The rows come from 5 hidden closed curves, with some noise, and rows from the same curve form a group. Each curve winds through 8 dimensions. The rows are also pushed far along 5 directions, which tell nothing about the answers.
Known rows, each followed by its group:
[ -9  31  -2  10  -6   0  -8  -7   6  -4   7   3   2  14  33  -8   1  -5
 -21 -21  -1   9  18  -5   9]  Q_839
[ 27 -15 -18 -12 -16 -50 -24   6 -22 -59 -13   7   5  -1  34  42  11   9
  40 -43 -15  16  26  16  -5]  Q_530
[ 28  15 -31  12 -13  -9  28  48  10 -13 -12  30  -5 -13  -6   3  12  36
   3   1 -15  -3  30  -3 -47]  Q_839
[-29 -14  -7   0   1  19   8 -35  12  31  -1 -36  -4 -14 -24  -4 -67 -33
 -37  -4  12  12 -36   0  49]  Q_111
[ 44 -25  -2 -42 -52  14   8  18  20  -8  49 -10 -10  14  37  41  -3 -43
  13 -41 -33 -28  -7 -19 -23]  Q_361
[ 24   1   6   9  -4 -24  10  20 -15   5 -54 -23  -5 -42 -48  -4  -9  36
  61  25  -7  27  10 -10  16]  Q_839
[ -3 -11  -3   1 -15  11  19  12  13  44   1  -5  -8 -25 -25 -45   7 -21
   3 -12 -12   7 -52  18  29]  Q_361
[  9  22  10   7   3  29  10 -15   7 -11   9   1  -6  39  29  19  16  -4
 -51  -1  22 -42   3  -9 -54]  Q_111
[-16 -13  -9   1 -13  -1 -12 -41  -1 -32  -1 -28  -8 -19  11  15 -34 -35
   7  -7  20  11 -13   9  21]  Q_530
[ 54   6  44   3 -43 -17  21  16  -2 -10  35 -24   2  13  32  38   6   2
  11 -28 -29   0  10 -14   2]  Q_111
[-32 -46 -28 -10  13  10 -36 -54  -8  25 -30  -9  26 -17  -8 -22 -13 -15
   0  26  21  33 -38 -11  22]  Q_111
[ 13   1   9 -19 -12  21  62  27  19  33  27 -29 -19  -8 -41   8  -9   2
 -15 -30 -40 -26  -4  -8  35]  Q_361
[-14  17  -9  10  49  12  -2  -8   2 -18  -2  18 -33   2  12  17 -18  -7
 -17  26  57 -18   4  13 -30]  Q_361
[-29  25 -23  -6  41  41 -20   8  14  17  22  38 -29  35  62  -9  25 -13
 -31   7  17  -3  12 -25 -42]  Q_839
[ 36  42  16   3  15  18  36  29  10   4  -1  -5 -29   6  -3  33 -21  26
   0  22   9 -17  47 -41 -22]  Q_839
[-37   4 -25  13  18  31 -29 -23  -9  -7   1  -4  -5  33  26  -3 -55   0
 -52  14  26   8 -20 -32   8]  Q_530
[ 13 -35  -7 -25   4  24 -15 -42 -12 -37  24 -16 -12  21  48  29 -31 -50
 -15 -27  17  -7 -10 -10  26]  Q_271
[ 29  19  -7 -11  33  21  21   5  -5 -41 -23 -11 -35  -7   4  18 -21   4
  34   6  35 -17  16 -29  11]  Q_839
[-33   0 -38  22  24 -12   4  12  -2  20 -18  18  10 -27 -23 -20 -11  52
   9  23   2  34 -16  -2   4]  Q_111
[-17 -43   4 -31  -5 -34 -20  27   0  24  13  18  11 -18 -14   1  27 -27
  25 -28 -46  21 -19  41   5]  Q_271
[ -2   5  13  -9  11  20   5  -2   9  45  12   1 -19   0   6  -6 -21 -26
 -21  17   1  15  16 -20  18]  Q_839
[-27  -9  -1  21  18 -20 -13 -21 -16  16 -42 -10   6 -18 -54 -20   3  14
  27  20  18 -10 -36  36  22]  Q_271
[-14  14 -23  16  18  31   7  -2  -4   6 -17  -5  -7  16 -16  -8 -50  30
 -24  21  19  -9 -11 -38  14]  Q_530
[-17  21  -1  39  22   0  24  33   6  64  15  43 -11   4 -24 -46  36  43
  -5  34 -16   0 -11  21  -4]  Q_530
[ 24  28   5  16  -9 -10  15  41   8  15 -13   6 -13  -1  -4  21  22  44
  27  12 -22  -4  13 -18 -59]  Q_839
[-15 -15 -19  -3  11  18 -23  -3  -7 -15  24  28 -12  35  47  18 -48 -29
 -54  -4  18  -2  -8  -8 -22]  Q_271
[ -6 -14  -8  24  -7 -21 -39 -15 -25 -14 -46   5  15  -7 -14 -36  11   4
  39  12   4  21 -17  14   9]  Q_271
[ 68 -13  36 -28 -62   5  26   5  24  28  67 -16 -13  18  49  48  26 -43
  27 -36 -44 -20  11 -13 -12]  Q_111
[ -9   6 -15   3  -2 -26 -34 -20  -8 -49 -25  -8  12  -4  13  39 -52  -1
  -2   0  24  10  14  -2 -19]  Q_271
[-23  -4 -30  14  13  15   7   0  21  44   0  23 -23  -5 -19 -16  23   7
   4  25  -4 -21 -17  17 -25]  Q_271
[ 43 -40  21 -29 -12  13 -10 -23 -21 -18  11 -24  11  27  33  45 -21 -25
  -7  -7   7  -1  -8 -37   3]  Q_111
[-45  -9 -49  18 -11 -11 -36  11  -9  14 -35  29   5 -11   2 -54  63  21
   7   4 -37  39   3   7 -28]  Q_361
[ 23 -47   1  -8 -35 -18 -35  13 -12   4 -22   9   4 -23  13 -19  21 -44
  51  -2 -24  45  -7   8  -8]  Q_361
[-16   9 -26  -7  36  13  21  10   6   8  -5   7  -2 -12 -31   1 -31  31
   3  18  19 -10  -5 -16  17]  Q_839
[ 21 -11  10   7   6   6   4 -26 -28 -59 -43 -53 -11 -17  -3  12 -56 -20
  -1  -1  46  20 -10 -15  38]  Q_271
[-18 -32   7 -36 -32  -3 -28 -14  23  55  45  -5  16 -14  18 -22 -16 -71
   3 -32 -38  48 -26   6  68]  Q_111
[  3   1   5  34  -8 -41 -10   8 -24  -8 -32 -10   7 -30 -22 -14   1  37
  57   7 -13  40  -3  14  31]  Q_111
[-21 -10   8  19  22   0  -7 -34 -23   7 -26 -21  -3   6 -31   4 -17  14
 -17  22  11   3  -2   2  26]  Q_271
[ 69 -20  21 -26 -61 -23  28  23   9 -21  15 -21  10 -22  -1  47  23   2
  56 -25 -48  -8  37 -14 -10]  Q_361
[ 35   3   8   9  23 -26  36  19 -11 -29 -44  -7 -19 -44 -57  10 -14  26
  73  26  32 -20   5  22   9]  Q_361
[ 13  29 -23  19  18   9  10  24  -7  -9 -26  14 -16  20  -1  13 -16  47
  -6  17  13 -14  18 -31 -33]  Q_530
[ -5  19   3  -5 -30  19  15 -10  34  26  53  -2  20  22  33   3   8 -13
 -51 -25 -16 -13 -13 -10 -11]  Q_361
[-52  -9 -23   9  49  46   6 -18  -1  53  14  15 -10  18 -24 -51  -4  17
 -50  22   8   5 -19  -8  49]  Q_271
[  8  -3   9   8 -22 -18 -18  50 -11 -24 -14  26 -15  -5   3 -19  57  -6
  47   2 -31  -1   3  23 -60]  Q_530
[ 16 -33  11 -18 -33 -56 -38   3 -15 -44 -22 -11  21 -30   0  14  18 -35
  73 -41  -8  16 -32  41  -1]  Q_271
[-76   0 -72  13  38  30 -29 -23  12  34 -22  25 -13 -10 -17 -41 -31   5
 -21  33  29   8 -31  -4  -5]  Q_361
[-12  32  14   6  39  27  41   5  15  39   3  -6  -5  -7 -43 -44  10  23
  -9  21  13 -19 -13  -9  41]  Q_361
[-32  16  -2 -39  28  13 -19 -16  21   9  57  17  -1  37  44  36  -8 -28
 -48 -15   3 -18  19  -9 -12]  Q_271
[ -9 -18  14   2  -6 -13 -47 -29 -18 -30  -9  -2   6   2  45  -5  38 -37
  13  -4   9  29   8  15 -17]  Q_839
[ 38   0  -9  14   0 -20 -13  16 -17 -59 -44  13 -14 -16  17   9  -1   1
  52  22  27  11  28  -4 -45]  Q_361
[ 14   9  10 -13  -9  -6   3  12  17 -29  50  27  -2  34  43  35   8 -21
 -41 -28   0 -41  22  26 -49]  Q_839
[-13  -7 -19   1 -32 -29 -16  10   6   0 -32 -10  14 -20 -38   6  -4   9
  26  -5 -23   6  -9  14 -18]  Q_530
[  5 -18   9 -29 -34  12   9 -26  23  22  23 -37  -6 -25   3   6   2 -46
  18 -20 -18   3 -11  -4  26]  Q_530
[  2 -45  -4 -11  -5  -7 -25  -2 -12  20 -41  -3  -5 -29 -35 -30  -3 -42
  40   1  -8  28 -27  19  25]  Q_111
[ -5 -29 -12   4   4  -8 -14  44 -15   8  26  58  -5  31  22 -16  69  16
  -4  -9 -47  -7   9  29 -41]  Q_271
[  9 -28   1  10 -18 -13  12  38   9  46  -5  22 -18 -23 -30 -16  33  -5
  36  13 -34  -4 -20  37 -35]  Q_839
[-15  24 -12 -13   9  16   4  -2  18  -6   6  -7  10  -9  12 -12 -27  -6
 -22  -5  22  18   6 -28  25]  Q_271
[ -1  61 -16  26  28  31  19 -24  27 -12   3   9 -12  12  33   6 -32  11
 -51  26  70 -23  16 -21 -42]  Q_361
[-51   7 -41  19  30   3  -8   3   5  25   3  28  12  -5   3 -19  -3  39
 -26  19   6  25 -14  -1 -10]  Q_111
[ 17   2  26   5 -15  20  33  19  19  69  61  14 -15  17  17 -19  18 -14
 -24 -10 -35  -2 -18   7  23]  Q_530
[-65   7 -46  15  53  42  -6 -21  13  57  -4  17 -17  -2   3 -31 -57  11
 -50  44  39  35 -28 -27  20]  Q_111
[ 59  -2  47 -22 -13 -12  24  43  -5 -26  25   5  11   9  -1  23  23  -5
  14  -7 -10 -20  24  -3 -22]  Q_839
[ 17  40   3  37  38 -19   3  32 -29 -61 -14  36 -14  27  21  25   9  64
   6  25  32 -18  44   2 -53]  Q_530
[ 17 -30  27 -53 -14 -19   9  19  14  14  44 -12   5 -10  -2  31   1 -41
  16 -45 -38   0  -1  10  31]  Q_271
[ 28  -2  35  -2 -15  13   8 -37 -18 -41 -16 -67   8  -3  -7  27 -57 -15
   1   1  27   1 -11 -37  38]  Q_361
[ -2  14  -1 -13   7  21  59   5  18  22  21 -26 -17  -9 -38   8 -14   6
 -26 -22 -15 -24  -1  -5  40]  Q_361
[-48  -2 -25  -6  -4   0 -41 -51  -2 -13 -19 -30  22   0   9  20 -60 -13
 -33   1  20  23  -8 -17   5]  Q_530
[ 54  -6  28  -4 -40 -11  -2  28 -11 -33  -3 -11  10  10   2  28  21   5
  55   1 -14 -27   3 -11 -40]  Q_361
[ 34 -45   3 -16  -2 -25 -21  13 -47 -74  -5  12   0  15  26  23  14  -4
  29 -27 -12   5  19   9   7]  Q_271
[ -6  17   1  34  17 -22   1  -8 -22 -12 -35 -19  -1 -27 -25  -8 -34  38
  37  15  19  32   0   4  49]  Q_111
[ 24  40  -6  -8   5   4  42   3  17  -6  15 -10 -17 -10  -3  34   2  30
  19   3   4 -33  40 -16  -3]  Q_839
[-21   7 -35  -5  53   2 -20 -20 -28 -65 -42 -11 -16 -13 -18  21 -88   9
  15  24  59   3  18 -18  38]  Q_530
[-57  16 -25   8  13  23   4 -15  29  64  11   3  13   6 -30 -11  -5  36
 -36  35  -6  -8 -10 -16 -15]  Q_530
[ 41  17  30   2 -17   1   2  -4 -10 -37   0 -25 -19  14  30  19   4 -29
  17 -22  13 -18   2  -1  -5]  Q_839
[ -5  29  -1  27  27   4   8  -3   4  41 -36  19  -6  -5 -39 -45  31  31
  31  44  17 -15   3   8  -2]  Q_111
[-43 -12 -31   3  24   3 -58  22  -3  19  -4  57 -22  17  46 -32  53 -16
   5   7 -10  29  -3  15 -53]  Q_839
[ -7 -23  28  -8 -14 -19   0 -10  10  45   4 -22  10 -38 -33 -16   2 -23
  31   3 -21  33  -9  21  53]  Q_530
[ -2 -10  26 -35 -20   9 -16   6  13  26  33  -8  27  15  12  -1  36 -22
   3  -5 -39  11  10 -23   0]  Q_530
[-29  31  -4  40  34  12  -6 -45 -13  -9 -15 -27  -7   4  13   0 -57  22
 -29  21  49  21 -10 -24  41]  Q_111
[ 34  19  15  14  -4 -14  37  21  12  34 -10   3  -8 -10 -50  24  -6  44
  38  29  -8 -42  10   6 -11]  Q_111

New rows, each followed by its group:
[ 35  18   0 -13 -15 -13  48  16  13 -10 -36 -36  -7 -52 -60   7  20  26
  77   7 -11 -28  21  -4   5]  Q_530
[ 22  12   0 -20  26  48  43 -14  12  29  -5 -37 -31 -22 -33 -10 -39 -16
  22  10  27 -11 -14 -41  70]  Q_839
[  8 -21 -15   8  41   0 -28 -43 -45 -69 -57 -14   6   9  12  37 -43  18
   7  26  57   9   1 -25  -9]  Q_111
[-32 -10  27 -16  -9   3   4 -19  22  46  38 -19  15 -22 -28 -24 -14 -39
  -6   2 -12  10 -20  14  59]  Q_530
[ 32 -10  19 -15   1 -17  -4 -26 -16 -21 -27 -33  -4 -19  11  38 -38 -20
  16  -9  20  32  20 -16  32]  Q_530
[ 66  10  29  -8 -18  -7  49  40  12 -20  18  -1 -24  -9  -2  31   4 -11
  28 -21   0 -42   0  12 -25]  Q_361
[-38 -23   6  -5  13  19 -21 -22  -4  21  -5 -20  -1 -12 -25  -8 -64 -34
 -14  35  16  24 -23 -13  37]  Q_530
[ 28 -12  29   2 -18 -36 -25  30 -15 -23  17  27  -5  44  28  43  53   4
  13 -19 -32 -34  17  34 -78]  Q_271
[ 25  26   5  18  -9  38  64  -8  20  58  -9 -34  -8 -12 -37 -12   9  35
   2  22  -5 -19  -8 -34  16]  Q_530
[-22  19 -29  40  16   5   8  24 -11  -8 -18  19  -6   9 -31 -15 -17  57
   0  33  10 -22  -9   1 -26]  Q_530
[ 27  10 -39 -20   3   0  -2  25   2 -54   1  24 -18   9  30  39 -28   0
  19 -15  12 -28  22 -14 -44]  Q_361
[  4   7   5   1  24   5  48  36  23  68   9  22 -19 -23 -66 -15  44  36
  42  40 -23 -35   6  21 -10]  Q_361
[ 23 -21   7 -11 -11  -7  -4  15 -10  -4 -33   7  -6  -5 -28 -10  27 -23
  28  -6  -3 -19  -5  23 -25]  Q_111
[  2  25  -9   0 -26  19  40  25  46  70  13  -6 -18  -8 -40 -16  -2  -2
  -9 -11 -33 -33 -14   1  -8]  Q_530
[ 10 -15  11   5 -16  -6 -28 -48 -22 -71 -21 -31   5  -3  43  42 -60 -42
 -37  -4  47  25  10  -6  -9]  Q_839
[-18 -39 -16 -18  11  36 -10 -61  -2   6   9 -29 -11  -1   9  -2 -43 -49
 -16  -5  21   4 -33 -12  62]  Q_271
[  9   6   1  -6 -32  -5  29  43  39  66   5   8  -7 -29 -44 -24  84  14
  47   3 -59 -20   7  22 -41]  Q_530
[ 47  29  21 -45 -25  11  11  19  32 -18  79   9 -16  33  78  59 -25 -53
 -22 -47  -9 -27  40 -27 -16]  Q_111
[ 25  63   6  28  29   8  50  22   0 -43 -15   2 -27   9  -5  38 -17  58
 -38  22  34 -38  59 -17 -52]  Q_361
[ -6  -5   4  19  -5  -5 -29 -29 -18 -42 -20 -10   6  22  32  16  14  -4
 -28  -5  22   1  -3   6 -41]  Q_111
[  9  23 -11  -2  19  43  41  31  10  23  -2  -5 -41  10 -31   3 -21  18
 -15  20  -6 -31  15 -35 -10]  Q_361
[ 37  14   4  -3   7 -24   7   7 -17 -62 -48 -11  30 -20 -31  20 -45  31
  31  11  37  -4  12 -19   9]  Q_111
[ -2   1   2  10  -3 -14 -31  52  -9 -23  -5  48 -25  13  23 -15  60  -7
  31   8 -20  -4  16  26 -84]  Q_530
[-11  -6  -1  10 -20  16  40 -12  27  56  19 -30  -7 -37 -54 -28 -12  -7
  13  14 -12  -6 -40  15  53]  Q_530
[-53 -20 -20  -4  29 -10 -41   5  -8  23   6  42  -2  10   4 -15  46   4
   6  22 -17  14   6  21 -32]  Q_361
[ 11 -67  10  -7 -71 -49 -21  -3 -12  -5   1 -25  20 -49 -16  -8  19 -42
  73 -32 -55  38 -40  49  37]  Q_530
[-40  26 -36  32  27  18  -2 -57 -10 -37 -37 -25  11  -6  -5 -14 -39  31
 -34  20  61   3 -12 -12  22]  Q_271
[-13   8  12  -5   4 -14  -1  15  -1 -23  30  12  17  16  18   8  30  14
 -30 -25  -9  -8  -4  17 -18]  Q_271
[ 14  30  -7  21   2   8  50   0  13 -12  -8 -16 -27 -24 -35  15 -16  28
  24  17  23 -41   8   5  -6]  Q_530
[-34  -1 -14   1 -16  -1 -23 -14  21  50   2   2  14 -12 -17  -8 -23 -14
  -8  11 -14  18 -16   5  -4]  Q_271
[ -6 -24  17  15 -30 -10 -23 -29 -17   8   0 -26  24   8  22  -5  17 -10
  -8 -14 -15  34 -28   3  12]  Q_111
[-15 -22  -2  -3 -42   0  -3  13  26  45  55  16  -7   2  24  -8  40 -36
  -7 -15 -48   0 -23  36 -30]  Q_530
[ 78 -26  16 -17 -32 -43  -2  26 -24 -35 -43 -18   3 -19   3  41   7   9
  65 -26 -25  28  28 -10  -3]  Q_530
[ 24   4 -26   6 -15 -11   4  38  -5 -39 -18  26  -1  -4  21  12 -11  15
  -8 -12  -2   6  20   0 -46]  Q_839
[ 26 -33   9 -14 -54 -35  -7  11  -1 -22   1 -12   3 -31   5  16  38 -30
  64 -30 -40   9   4  32 -13]  Q_530
[ 44 -24  -4 -20 -10 -38 -32  31 -30 -62 -25  19 -13  -2  18  40 -16 -13
  55 -12  -5   3  30   5 -28]  Q_271
[-13  65 -13  18  63  15  13  18   9 -22   7  38 -16  31   7  22 -38  41
 -37  36  62 -52  25  -9 -52]  Q_361
[  7 -23  21 -28 -32  32 -26 -22  14  37  48 -11  16  28  37   1   7 -53
  -8  -8 -17  -5 -30 -30  -2]  Q_361
[ 17  -9  20 -27 -28 -31  -9  12 -11 -73  19 -20  18 -10   1  20  -4 -23
  48 -35 -10 -13   7  12  18]  Q_530
[ 12  -3 -22  -5   9 -24  13   0 -14 -11 -36 -12   0 -37 -47  -4 -20  32
  62  -5  -1  11   0   7  60]  Q_530
[  3 -40  -1 -18 -27 -26 -42 -30 -10 -39  10 -13  24  -7  33  49 -44 -46
   2 -13   4  28  -1   2   3]  Q_361
[ 24  27  10  -5 -28  -5  15   0  27  15  50   7   7  30  57  37  30   3
 -37 -42 -22 -20  20  -4 -33]  Q_530
[  1   0   7   5 -15 -15  43   7  18  42   4  -8  10 -41 -72 -31   8  15
  22   4 -19 -17 -21  37  45]  Q_839
[ 47 -25  25 -14 -16 -23  10   1 -17 -45 -21 -18  13 -34 -12  16  35   4
  58   8   0   5  27   5  -3]  Q_839
[ -4 -16 -26   2 -30 -17 -15  11  -3   0 -24   2   8 -20  -6 -22  50  15
  34  -9 -45  28  15   0 -10]  Q_361
[  1   0  -5 -27  -1 -11 -24 -28 -12 -61 -46 -41   8 -23   0  26 -15 -13
  40  -6  23  10  27 -19   7]  Q_530
[ 27   8   7 -10 -20   2 -32   2  -4 -35  28  21   1  51  67  25  11 -24
 -14 -21   2 -21  19 -15 -44]  Q_271
[ 14 -14  31 -19 -16  -3   5  -8   7  33  27 -15   8   8 -15   9  11 -25
  11 -15 -21 -29 -28  18  14]  Q_271
[  6  21  26   2  -2  24  10 -14  14  20  17 -16 -19  11  17 -10  20 -24
  -7  -2   7 -19  -9  -2   3]  Q_839
[ 43 -12  11 -26  -7  -7  16   0 -20 -28 -26 -40   7 -33 -19  -6   6   3
  74 -17  -5  21  -1 -30  58]  Q_839
[ -7   7  -5   0  35  30  -2 -18 -11 -25  -8 -10 -30   2  14   0 -25 -19
   4  26  37   3   6 -26  15]  Q_530
[-12  10 -38 -11  39   9  -8 -46  -3 -46 -44 -12   6 -23 -12   9 -61   5
   9  20  72  -3   5 -20  22]  Q_111
[-24  -7 -16  21  30   9  14  19  -4  42 -31  14 -20 -38 -63 -64  26  27
  54  52  -3  11 -19  13  21]  Q_530
[-30 -52  -2 -19   7   2 -42 -44  -6   4  -3  -8  24 -15  16 -15  13 -37
  -6  13   7  47  -7   5  16]  Q_839
[-34  -9 -32  13  37   9 -28 -18 -21 -18 -25  16 -13   7  -1  -1 -72  -7
 -24  30  43  12 -13  -6   9]  Q_271
[-31 -13 -14   8  12  14 -25   9  14  38  11  39 -29  11  23  -8  12 -32
 -28  17   2   0 -17  21 -57]  Q_839
[ -4   3  -9  -9  -7  65  56 -17  44  85  29 -33 -18 -13 -47 -21 -14  -8
 -14  12 -12 -35 -42 -33  41]  Q_361
[ -5  11   7  -6 -21 -11  -7   1  18   9  22   1  15   9  10  28 -24  -3
 -23  -6  -8  -4   9  -3 -20]  Q_271
[ 23 -66  11 -15 -20   0  -8 -18 -12  37 -16 -25  29 -21 -27  -9  13  -8
  40   9 -27  23 -40  -7  38]  Q_111
[ -2  -5  16 -13 -33 -16 -16  19  15  45  47   9   2   0  28  -6   8 -34
   9 -27 -43  28  -7   9  25]  Q_111
[-18  -5 -15  -9 -28   5 -20   2  33  55  31  19  -3   6  14   6   8 -19
  -9  -1 -26  -9  -6   9 -44]  Q_271
[-45  14 -34  15  39  13 -14   4  -2  31 -32  23  -7 -11 -10 -54  40  29
  21  28   6  25  -5  -5   2]  Q_839
[ 62  11  22  -7 -31 -35  19  69   5 -24  -1  31  27   0  -5  23  30  36
  42  -6 -25 -25  21   3 -59]  Q_111
[-31 -30 -31   0  13 -14 -50   8 -10  24 -35  32  -7 -13 -15 -32   1 -16
  31  17  -9  35 -10  17   3]  Q_271
[  6 -13 -16  13 -14 -30 -38  33 -33 -69  -9  31   2  34  41  25   0  15
   6 -10 -11   0   6   2 -65]  Q_530
[ -8  13 -13 -15 -12  40  11 -20  19   7  21 -28   1  11   4 -14  -3 -12
 -10 -18  -3 -17 -12 -30  31]  Q_530
[  9 -11  10  19 -15  -4  16  -1  -6  21 -45 -15  14 -25 -60 -32  44  19
  25  10 -10 -16 -25  26  -6]  Q_111
[ 14  -4   4   8 -25  -8 -19  26  -5 -13   3  11  -5  16  37   0  -5 -24
 -13 -24 -11   8 -22   6 -30]  Q_839
[ -5   5  16  15   3 -39  19  23   0  20 -24  -2   7 -49 -72 -22  17  30
  58  26 -14   6   6  40  23]  Q_530
[-30  18 -21  -5  59  50  17 -23   6  21  11   6 -34  24  16  -5  -1   9
 -43  13  24 -20   5 -20  10]  Q_111
[ 16 -53  -9 -29 -38 -15 -10   1  11  35   1   0  33 -35 -21 -20  32 -24
  51 -10 -38  19 -27  15  13]  Q_111
[-21  17 -38  24   5 -21 -12  -3  -5 -19 -65  -4 -10 -29 -37  -6 -38  17
  23   5  22   2  -2  19  -6]  Q_530
[-15 -73 -20  -9 -29 -27 -42  -9 -18  13 -16  10   6 -24  -7 -24  33 -34
  51 -16 -41  34 -39  42  16]  Q_271
[ 32 -38  46 -33 -40 -12  -7 -16  -3  10  36 -27  11  16  14  31   8 -56
  13 -38 -29 -20 -27  11  19]  Q_271
[ 48  22  31  -9 -36  22  21  28  18  -5  51  -2 -20  39  51  30  -9 -35
 -30 -38 -11 -34  -5 -12 -32]  Q_839
[ 44 -25  23 -12 -26 -37 -13  36 -15 -14 -16   8   0 -21  -3  11  19 -10
  55  -5 -36  31  33   7  -4]  Q_839
[-59 -16 -29 -11  37  11 -47 -25  -9  -2  -2  12 -11   2   7  -8 -62 -31
 -18  17  26  31 -13  -6  31]  Q_530
[-17  29 -24  21  14  31  18 -43   4 -29   0 -21   7   8  17   4 -38  16
 -52   6  50 -13  -1 -24   8]  Q_271
[-12  -5 -11   9   1  -5 -15   3   3  31 -19  15  17 -13 -33 -39  35  19
  59  31  -3  -2 -29   5  -8]  Q_361
